The rows come from 4 hidden closed curves, with some noise, and rows from the same curve form a group. Each curve winds through 8 dimensions. The rows are also pushed far along 5 directions, which tell nothing about the answers.
(in the rows, 128 means zero)
Known rows, each followed by its group:
[234 154  95 150 120 173 120 164  96  93 105 174  87 122  62  97 141  84
 138] | k_675
[138 119 128 185 119 123 143 128 125 141 125 138 165 110 157 126 159 112
 154] | k_917
[ 98 128 152  92 137  87  84 148 114 135 150  97 112 147  93 125 121 121
  97] | k_538
[121 123 133 150 127  78 132 126 113 114  99  73 174 125 106 130 141 100
 108] | k_868
[ 99 153 135 104 115 106 125 119 167 169 143  74 125  89 138 153 155 128
 125] | k_675
[113 142 154 106 115 167  84  99 160 136 156 170  75 163  68  89 132 142
  79] | k_675
[151 107 154 122 113 156 132 102 136 117 143 121 127 125 171 139 157 149
 147] | k_868
[ 83  98 147 105 155 124 140 117 112 117 117 144 145 150 149 114  88 148
 124] | k_675
[124 135 141 102 131 147 126 123 117 112 124 161 116 172  77 120 112 142
  90] | k_868
[125 131 120 110 129 132 139 113 128 114 146 145 133 133 114 157 141 138
 120] | k_538
[ 41 161 165  83  97  84  88  93 228 213 146  52  83 107 140 119 148 146
  92] | k_538
[128 150 144 146 101  94  90 127 120 154 106  91 134 152  59 104 147  95
 125] | k_675
[129 109  95 127 133 164 140 107 149  94 163 121 126  92 162 154 139 133
 141] | k_917
[ 99  96 130 108 135 147 146  82 151 112 159 109 124 110 186 132 138 166
 151] | k_538
[116 138 127 118 131 137 136 136 130 125 122 147 135 153 137 156  91 148
 110] | k_675
[ 93 145 120  85 144  81 161 156  92 148 101 135 132 157 130 138 105 137
 135] | k_917
[182 136  88 138 132 170 137 185 107  97 110 170  98 128 126 117  98 103
 127] | k_675
[160 149 105 158 135 148 140 124 159 125 151 155 129  92 161 149 146 129
 131] | k_538
[125 151 137 126 115  74 127 141 141 154  83  98 145 126 100 131 126 126
 124] | k_917
[130 170 124 139 111  88 112 144 140 161 132 100 110 134 107 120 167 101
 112] | k_917
[142 129 142  88 118 172 123 107 167 136 130 128  86  90 152 123 117 145
 131] | k_917
[142 132 100 194 118  70 145 135 131 126  91 101 196 122 136 176 131 127
 165] | k_868
[220 175  70 227 102  90 133 146 148 127 116  79 136  73 131 135 202  71
 166] | k_917
[198 158 119 154 118 144  92 114 173 112 162  68  85  94 115 101 175 117
 120] | k_868
[123 122 131 149 156 122 140 145  82 123 108 185 177 161 113 133  84 134
 144] | k_917
[103 161 128  90 138 230 128 101 216 170 188 175  83  83 194 142 118 152
 142] | k_538
[203 116 107 169 109 190 115 136 137  74 135 101 101 124 136 103 147 112
 125] | k_675
[136 140 127 136 115 125 111 137 145 155 153  98  99 102 157 121 166 113
 150] | k_538
[183 154 152 183  69  68  57 136 141 151 129  68 104 139  49  86 230  69
 120] | k_868
[150 116 133 129 123 126 105 162  86 106 125  99 109 158 102 102 127 105
 118] | k_675
[ 83 124 132  88 153 128 122 116 150 117 122 133 123 153 128 129  74 158
 100] | k_675
[ 86 140 129 103 147  70 141 162  86 153  78 164 161 170  90 137  87 121
 146] | k_868
[141 167 144 102 133  65 115 182  84 176  78 103 124 123  90 112 119  86
 156] | k_538
[172  80 138 181 111 103  78 105  57  61 115 107 139 190  32  72 155 102
 127] | k_917
[ 64 145 142  89 120 128 110 103 212 167 149  84 117 100 158 156 122 141
 119] | k_868
[151 109 119 123 118 173 152 103 122 102 137 163 114 128 128 123 151 139
 123] | k_868
[ 80  96 152  72 155 172 130 111 107 123 141 190 113 155 125 106  85 155
 116] | k_538
[122 142 122  85 135 134 163 146 108 146 121 141  99 126 159 127 125 128
 142] | k_917
[142 146  95 102 153 241 136 147 129 119 178 217  44 136 139  84  96 137
 106] | k_868
[150 134  84 125 158  85 151 177  37  91  82 160 148 190  68 129  78 127
 150] | k_917
[135 152 146 127 133  81 113 132 117 152 108 129 136 132 114 138 111 131
 131] | k_917
[156 169 116  99 113 185 143 158 185 179 125 174  46  49 188 105 144  90
 130] | k_675
[ 50 125 112  82 130 119 167 128 162 167 139 128 130  87 198 174 122 138
 141] | k_917
[ 98 133 145 102 136  96  91 148 114 145 146 106 110 147 106 118 124 121
 121] | k_538
[124 132 130 152 104  72  86 100 143 139 146  83 122 120  70 124 176 121
 106] | k_868
[103  95 129 167 119  76 115  80 128 105 144  88 171 136 104 148 150 150
 114] | k_868
[167 150 141 122 107 168 100  93 194 143 147  89  85  70 125  98 179 107
 128] | k_917
[ 94 137 160  63 152 116  85 190  64 152  95 161  85 193  39  61  69 105
  95] | k_675
[140 103 149 122 133 191 115  57 167  87 168 134 124 129 126 110 146 169
 118] | k_917
[192 149  76 180 130  83 160 175 107 120  87 115 141  86 163 135 142  87
 177] | k_675
[ 52 109 127 112 155 149 160  96 140 128 148 147 168 167 173 167  70 195
 131] | k_675
[ 89 124 119 100 143 132 166 126 166 147 117 106 142  96 215 172  76 165
 146] | k_538
[164 108 105 100 144 230 140 126 115  73 181 167  68 130 143 105 130 139
 109] | k_868
[ 86 171 149  83 146  87 116 114 169 179 120 139 113 109 110 123 113 140
 108] | k_538
[116 141 171  66 137 139 126 103 165 152 148 121  97  94 157 129 138 143
 104] | k_538
[101 138 132 141 116 111 120  93 181 134 156  98 154 123 136 169 150 148
 105] | k_538
[126 109 129 140 158 165 145 104 126  99 162 183 157 149 163 148 106 170
 130] | k_538
[150 160 126 140 119 136 131 186 114 170  97 176 118 143 131 126 107 106
 143] | k_868
[143 128 165 105 130 156 114 112 110 132 130 159 106 158  96  94 119 144
 118] | k_868
[104 146 144  58 132 168  99 155 141 140 130 134  66 155 103 107  74 132
  84] | k_675

New rows. What belongs after each?
[124 118 129 132 163 127 161 151  79 124  88 152 169 136 151 125  78 123
 165] | k_868
[ 79 167 126  47 142 146 148 155 145 189 112 205  85 128 134 127  86 136
 144] | k_868
[100 140 126 119 130 117 111 129 128 145 127 151 118 149  87 130  96 147
 111] | k_868
[ 99 113 117 168 133  72 144 115 125 121 103 108 206 143 136 180 102 152
 140] | k_868
[ 77 112 137 118 163 137 106 107 115  95 162 135 139 189  96 118  83 163
  78] | k_868
[130 131 113 122 133  96 130 129 124 132 131  90 129  82 139 142 137 121
 144] | k_868
[132 106 122 123 140 133 106 133 121  89 138 109 120 150 108 117  99 146
 109] | k_538
[ 81 157 140  62 109 118 142 118 196 199 129 119  66  68 173 126 143 128
 109] | k_538
[217 145 114 165  96 117 112 144 133 128  92  96 104  77 107 108 160  82
 153] | k_917
[159 139 130 136 147 158 154 149 130 148 131 144 137  88 216 145 113 128
 169] | k_538
[129 124 113 152 128 169 168 119 126 143 141 153 138 115 190 134 138 138
 175] | k_675
[ 83 115 169  73 124 121 127  77 140 141 150 114 132 121 131 151 146 146
 104] | k_675
[134 165 141 127 119  61 120 186  86 184  69 149 122 150  95 123 105 101
 130] | k_917
[116  89 118 157 125 129 116 111 135  80 138  90 172 148 129 153 126 139
 140] | k_868
[117 100 166 112 111 176  86  82 159 104 188  78 107 165 132 126 146 167
 102] | k_538
[112 160 147 118 116  75 106 133 169 184 106  88 105  84 134 101 156  94
 121] | k_675
[106 107 132 128 129 107 132 129 128 116 139 118 137 126 153 143 132 128
 106] | k_675
[138 157  87 113 133  86 135 168  90 134  85 118 111 123  91 127 108  92
 153] | k_917
[104  89 184 129 113  79 111  82 105 124 131  81 167 150 114 130 162 141
 112] | k_868
[109 129 115 125 147 158 115 138 110 108 144 181 116 196  79 116  86 159
 108] | k_675
[122 158 134 133  89  42  82 160 132 165  99  90 129 146  48 141 159  96
 121] | k_868
[ 99 136 155  79 110  94 119  95 154 152 127 106 116 125 104 133 163 138
 114] | k_868
[202 189 120 136 102 169  83 160 178 167 130 143  56  71  93  99 153  83
 122] | k_917
[118  69 153 119 131 222 144  76 148  84 164 125 121 134 205 112 122 165
 125] | k_675
[151 133 127 133 123 148 139 108 137 102 129 137 131 149 114 131 139 143
 103] | k_868
[165 129 126 167 115 134 164  87 193 130 123  91 147  60 216 146 162 146
 136] | k_538
[144 138 109 141 135 152 130 139 162 124 123 117 108 110 157 109 114 131
 136] | k_675
[ 80  88 148  97 174 132 151 118  76  92 107 152 188 184 132 141  56 162
 140] | k_868
[149  82 152 173 127 162 120  76 123  88 153 100 150 129 145  96 158 134
 131] | k_868
[169 161 130 125 105 135 109 167 110 165  92 145  79 114 109 102 115  86
 136] | k_917
[134 112 136 141 138  43 140 152  56 117  69 126 183 171  98 141  99 138
 143] | k_917
[157 133 139 141 109 164 107  97 191 134 150 112 114  74 151 141 148 128
 122] | k_917
[ 59 149 144 103 125  36  69 144 122 175 125  78 113 131  37 110 128  94
  88] | k_868
[117 122 104 138 144  90  99 148  91 106 139 117 126 151  71 116 120 115
 124] | k_868
[117 148 111 140 120 124 111 124 165 160 147  98  98  75 131 116 148 104
 129] | k_868
[124 122 128 111 125 201 136 156 126 141 139 165  93 119 160 115 107 114
 135] | k_868
[106  92 106 117 153 166 138 135  74  70 158 183 122 188 106 119 103 142
 100] | k_868
[218 126  91 178 103 175 126 113 119  70 160 142 116 124 101 127 195 113
 140] | k_538
[ 98 128 113 118 129 118 125 132  99 116 123 119 143 170  88 152 101 134
 134] | k_675
[128 154 102  87 135 160 153 169 110 155 109 214  85 128 116 111 110 114
 155] | k_868
[115  85 151 141 123 164  90  78 128  95 169 140 126 145 108 113 136 134
 114] | k_917
[126 116 145 149 129 109 122  73 174 114 167  72 150 114 154 136 171 167
 114] | k_675
[129 137 128 163 125  56 150 173  96 164  94 115 171  86 164 148 150  74
 153] | k_538
[ 99 140 158  72 127 146 112 146 139 171 137 131  89 120 143 113 125 116
 133] | k_868
[ 80 146 127 110 132  65 112 175 104 173  86 121 123 161  92 116  81 121
 131] | k_538
[148  88 125 169 126 189 138 131 111  92 138 138 146 137 164 120 125 122
 136] | k_868
[ 70 119 123  89 153 104 153 100 126 140 101 155 145 131 155 153  65 167
 152] | k_917
[181 126  98 178 147 188 128 145 116  93 153 175 140 113 133 131 124 112
 158] | k_538
[112 147 147  96 154 148  61 158 100 124 150 173 103 183  21 102  87 112
  90] | k_538
[152 125 152 145 106 148  77  97 171 117 151 102 115 112  96 125 146 128
  99] | k_917
[ 71 125 164  45 154 159 110 136 106 153 132 195  82 162  85  87  78 139
 103] | k_538
[155  90 154 133 115 186 110 113 106  89 150 137 120 165 113 116 131 144
 107] | k_868
[180 122 114 193 115 122 120 116 115  99 149  97 170 102 120 144 195  89
 167] | k_538
[ 92 128 111 106 139 143 128 128 132 130 154 143 119 135 109 134 116 147
 125] | k_675
[ 89 115 148 114 130 111 157 137 133 164 120 149 159 114 187 167 112 148
 133] | k_917
[167 139 101 163 124 148 138 162 108 146 112 173 115  80 149 118 133  76
 176] | k_917
[110 120 148 123 133  69 133 115 119 126  98  99 156 129 134 134 125 119
 126] | k_675
[163 164 108 124 126 115 101 140 134 126 119 145  95 128  48 107 140 108
 104] | k_538
[ 90 124 138 113 134 117 130 142  75 146 119 145 141 173 104 127 106 129
 145] | k_675
[169 175 134 105 123 137 101 141 151 144 111 112  77 123  94 100 121 110
 113] | k_675
[ 97 102 170 150 107 125  99  94 143 123 146 110 157 178 116 136 139 151
  92] | k_868
[158 151  88 205 126 105 153 137 150 139 134  92 148  66 186 132 167  95
 142] | k_868
[104  93 135 121 114 114 160  71 166 113 142  47 165  92 209 174 152 163
 145] | k_538
[153 146  98 151 125 145 140 148 138 110 126 142 124 141 120 124 141 111
 122] | k_868
[ 58  96 125  89 132 135 133 112 132 122 157 145 125 156 128 143 120 161
 112] | k_917
